All rows are made from the same 11 directions, up to rounding. Whole rows:
[[-15   4  -8  -2 -27 -27   6  20 -13 -38   6  35  -1 -11  16  20 -11   0
   -1  -7 -23  -1 -34   0]
 [-25 -25  -8  20  -6  32  36 -21  18 -11  -7  21  45  35   4  11 -30  -2
   34 -19  -4   7  -2 -33]
 [-19  14   2 -31  17 -29 -25  23   2  18  23 -16 -42 -79  25 -17  -5  23
  -57  33  -7 -44 -13  52]
 [-26 -28 -41 -38  39 -27  23  -3 -22  -8  20 -29  33 -38 -17   9 -16  -6
   10  19  16 -18  34  37]
 [  1   8  18   3 -13 -11  20   0  12   9   3   2   0 -17  24   4 -13  18
  -12   0  -9  -7   6   4]
 [  1  -3 -27  15  28  56 -25 -18   6  26 -15  14   7  31 -30   8  15 -20
   -4  -5  45  39 -20 -21]
 [  6   5  -4  19   7  12   5 -21  13   8  -6  15  22  18  22   7 -36  14
  -13  -1  17  11  -7  -5]
 [ -8  -1  12 -17  -6  -4  35   0  -5  40   1 -16   6 -15 -20   2  39 -18
   26 -25   4   3  34  -1]
 [ -5  26   2  -6   1 -18  -4 -19 -15  43 -16  24  18  16  29  -5 -17  -5
    5 -27  30  -7 -25  13]
 [ -6  19   3  16  12   8   8  -4  -3 -18 -18 -20 -11  -5  13  10 -16 -13
  -16   2   1   7 -29   5]
 [-17  15   4   4  -8 -19 -32 -11   0 -12  -4  -8 -26   9   0 -21  15  -9
  -14   8  -8 -13 -16  18]
 [-35  -8   3 -22 -21 -10  28 -18  -4   7 -17  11  12  -8 -10  21  24  -4
   40   0  21 -10  -6   0]
 [-38 -28 -20 -36  -5 -25  -2  -6  -5 -16   9  13  13 -20 -10   4   1  15
   24  28  10 -34   2  20]]

Rows cut short, each followed by the rest of it:
[ 28  -8   5  12 -10  -3  50  37  -6 -25  23 -21   4 -18 -17  21  13 -16
   3 -25 -48]
[ 34  45 -22]
[  6  -2  26 -20 -13  -2  -8  14   8  17   2 -14 -34 -30 -10  -9  36  16
   3  19  -4]
[-21  14   4]
[ 19  25   0   7  -5  -9  -3  -4 -27 -22 -33   4  -9  14  -1  31   7 -16
   8   2  27]
[ 26 -38  -3]
[-33  -5  -9  24  15  11  29 -11   9  13  19 -25  27  26  -5 -29  -7 -43
   2 -53 -39]
[ 7 31 -5]
[ 23 -24  -4 -25 -12 -45 -15   2  -7  -5  29   2  15   8 -15 -21   9  23
  18  16 -10]
[-20  60  14]
[ 10   2  14  -1   7  19  16  -9   5  28 -13 -13   4  -1  -3   4   6   3
  11  -2  19]
[ 3 11 -8]
[ -2 -50 -17 -11  10  42  25  12  14  -8  15   2  23 -11 -35  18   5  11
  29  14   1]
[  7  32 -29]
[ -5  22   8   7   2  13  -9  11  13  12  -2   1 -37 -39  13  11   8   7
 -47  12   4]
[  8 -31   8]
[ 11 -28 -20 -24  14  10   9  -3  -7   9  -2  31  42  -1   4  21 -35  31
  29  17  38]
[-9  2 -7]
[ 33  -2 -23   3  36   3   6  23 -34 -33  -2 -14  19   4   5  15 -44 -12
   3  -3   0]
[ 13 -10  -2]
[ 17   4  36   5  -3  12 -20   6  18 -14 -13 -17 -31  -9  31 -20 -27  38
 -12  36 -12]
[-40 -17   1]
[-15 -10   4  13  36  47  30   1   7   0  -9 -46   8  -2   1 -10 -26 -21
  10 -13 -13]
[ -9   2 -12]
[-13   1  24  15 -36 -18  -6 -52  41 -11  -9 -13 -14  15  -7  -6  28  29
 -10  42   9]
[-2 30  9]
[  6  -8 -39  -4   5 -55 -21  -1 -32 -47  23  10  30  31  -4  -9 -24 -13
   4  -4 -15]
[ 2 15 22]
[  0  -2   0 -18 -13 -22 -14  19   6  22  27  39   0 -26  27 -10 -15  32
 -20   1 -11]
[-24  -1  12]
[ 21 -30  16  31 -13  40  -2  12  24 -64   0 -10  -5  36  -8  -9 -19  15
  19  17 -45]
[ -2   8 -43]
[ 32  23  25   9 -77 -54 -24   7  -4 -37  -4  53 -27  23   4  18  39  20
   1   6 -17]
[ 21 -14 -11]
[ 33 -11  13  -7  20  57  21  52   0   4  -4  -6 -19 -48   2  26 -12  16
  -1  10  -3]
[  2 -18 -29]
[-10   6   7 -14  -7 -32  17  -3 -17 -18 -13  -2   8 -11  23   9 -23   7
  16   6   2]
[-25 -16  17]
[ -3   7  -4  29  10  22 -13 -16   4 -68 -29 -44 -35  11 -27  19  16 -20
 -16  39   5]
[ 27 -25  -3]
[ 11 -17  10 -16  20  29 -27  19  13  46  16   8  -1  -5  13 -41 -19  24
   2  -2  -5]
[-41   9  -5]
[-36  -7 -16   3 -21   9  11  -5  36  12  24  29 -13 -44 -18  30  39  12
 -42  15   3]
[30  6  0]
[  6   4  16  -6 -16   5  19  29   7  21  12  14 -14 -34   9   9  12   9
  -9 -14 -18]
[  1   1 -10]
[ 34 -14  -6 -12   4   5   9   4   0  28   6  38  37   1  18  15 -35  39
  11   3  27]
[  2  13 -12]
[-12  11 -23   3  -4 -67 -14 -13 -31 -27  20 -15  15  38 -13 -27  12 -44
   3 -31 -29]
[ 6 28 29]
[-31  30  22   7 -58 -33  -1 -45  30  -3 -28  49 -17 -13  36  36   7  44
 -25  37  35]
[  0 -47  15]
[ -2 -10  -9 -10 -20  -8 -11  27   6  -1  26  49  -1 -19  11   5  -5  22
 -13  -1 -17]
[ -5 -11  -6]
[ 22   4 -30   6   5 -29   4   2 -23 -50   4  -4   8  -3 -16  37  -2  -8
 -16  17   9]
[41  5 10]
[-33   7  -2  -8  26   5   4  12  -5  25  10 -20  -4 -21  18 -28 -17 -22
 -11 -26 -20]
[-30 -12  18]
[ 20  10   1 -17  -1 -30   3 -16 -37 -11 -32  -5  16  22  -2  16  -1  -6
  42   6  37]
[-2 -9  9]
[  0  27  18  17  -5 -12  12   6   3  20   8 -12 -10  -3  23 -17  -3 -15
 -24 -34 -30]
[2 4 7]
[ -3  21  25   5   1   0   0 -17  -3 -18 -35 -53 -38  -6 -13   4  30 -15
   2  25  13]
[ -2 -12  12]
[-31  27  -2  21   6 -15 -21 -27   2   3  -9   1   1  28  34 -28 -30 -17
 -22 -19  -6]
[-15 -35  21]
[  5  39  25  12 -15  -2  -7  -4  -7  38 -23  25  -8  21  36  -9  -7  -9
  -2 -37   7]
[ -1 -43  -5]
[-29   0  17  10 -36 -24  29 -27  24 -17   0  -6   0  -2   2   6  15   8
   2   8 -17]
[-2 21  4]
[ 53 -10   0  -5  -2  -2  -7  18 -17 -11   3  -5   0  14 -30  10  24   1
  19   6   4]
[ 25  32 -17]
[-31   2 -34  -4  -1 -28   0   2  -7   3  30  12   7 -14 -16   2  22 -27
 -24 -21 -13]
[20 11 19]
[ 21  -1   1   7  -1  23 -18  -2  14  20   2   8 -11   6 -19   2  26   8
 -13   8  17]
[ 24  11 -14]
[ -5 -18 -13   8  29  32 -12 -20  38  42  25  -9  11  -2  -9 -23  -6  17
 -33  11  11]
[ 4 41  3]
[-26  -7 -30  22  18  35 -22  27   9 -22  25  12 -14  -2  -8 -11  -7 -28
 -35 -19 -38]
[ 15 -31 -12]
[  1 -14  -4 -21 -12 -42   1 -19  -7  -3   7   5  25  10  -1  -5  -4  19
  24  15  11]
[-19  33  17]
[-14 -23 -13 -11  18  40  21   4  -1  14  -7   6  22  -5 -13  13  -6  -7
  30  -7  17]
[ -1  -7 -19]
[-17 -32  13 -30 -29  16  36  41   6  61  30  64  35 -13  17 -13  -6  14
  51 -58 -33]
[-36  12 -34]
[  8  -2  -5 -12  19  13  31  30 -30  31  -1  30  45   7  36   0 -56 -11
  36 -56  -5]
[-16 -24 -17]
[-23  -8 -17  13  18  25  28  11   1 -26   1  -2  15 -14  13  18 -39 -11
  -6  -8 -15]
[  4 -26  -9]
[ 19 -29 -41  -7  19  18  -6  10  -9   0  16  39  39  12 -15  19 -21   9
   9   0  22]
[ 24   7 -17]
[ 39  26   8  25   5   6 -34   6   7 -30 -12   2 -32  -3  26  10 -28  26
 -51  35   6]
[ 14 -36   3]
[-22  -6 -10   6   4  -9  -9 -19  10 -34  -1 -11  -1   1   4  -2 -17   9
 -13  29  -2]
[-11  -7  15]
[  4  28  10  -6 -14 -15   2  -2  -9  -2 -26  18 -17 -27  25  35  -5  17
 -15  20  31]
[  4 -47  12]
[ 10 -18 -12   3 -24  13  -9 -25  15  -3  -6  31  10  26 -41  28  42  13
  17  21  36]
[ 39  17 -23]
[ 10  -6 -10 -21   4  -8 -19   6  -7  41  15  26  12   1  -3 -13   7   8
   4 -10  16]
[-6 13  5]
[  1   6 -37   1  41   7 -31  -8 -33  21  -3   1  25  46 -16 -21  -6 -47
  11 -37  23]
[ 15 -12   5]
[ -4 -17  29  -6   3  39  -6   6  13 -14 -25 -13 -16  -1  15 -14 -23  25
  29  28  -2]
[-48 -28 -16]
[ 19  30   4  35 -13   6 -12 -22  16  10  -9  10 -14  22  -4  14  23  -6
 -38  -5  16]
[52 -5 -8]
[-45  25   0  16  12  12   5 -21  10  50  -1  -5   1   7  15 -24   3 -36
 -20 -46  -2]
[  0 -17  11]
[ -8 -15  11  28 -17   0  -1  -6  42 -35  29 -21 -14   2  -2 -23  -1  18
 -31  19 -53]
[-4 40 -3]
[ -4  29  -7  51  -7  10  -2 -33  25  -2  -4   6  -3  27   4  12   4 -15
 -50 -12   4]
[56 -9 -6]
[ 38  34  17  -9  21 -15 -10   8 -23  25 -20  -9 -10 -16  41   0 -35  15
 -18   5  26]
[-14 -26  22]
[ 20  10  35  25 -49 -20  36 -37  34  10  -8  28  26  24  34  16 -18  45
   2   1   3]
[ 13  28 -15]
[  6   1   2   9   3 -11 -33 -36  14  -1  -5  -2   7  35   9 -24 -17  20
  -7  23  17]
[-13  10  13]
[ 27  -4   0  40  -8   0   0  -2  10 -55   7   0  14  43  14  -4 -40   7
  -9  -1 -37]
[ 17  10 -19]
[ -8 -20 -38  -5  45  42 -10   9 -14  30  11   9  31  21 -21 -14 -12 -32
  15 -34  14]
[ 10  -3 -14]
[-41  -9 -34 -37  27 -34  -9  14 -22  -4  26 -17  -5 -49 -10  -9   4 -16
 -15  10  -4]
[-28   1  45]
[-59  22 -16  12  -4 -29  47 -27   3  10   4   2  23 -19  22  19 -12 -28
 -23 -32  -4]
[ 15 -11  24]
[  0 -14  16 -34 -16  13   1  28   9  34   9  16 -24 -48 -15   7  41  23
   9  15   7]
[-16   7  -7]
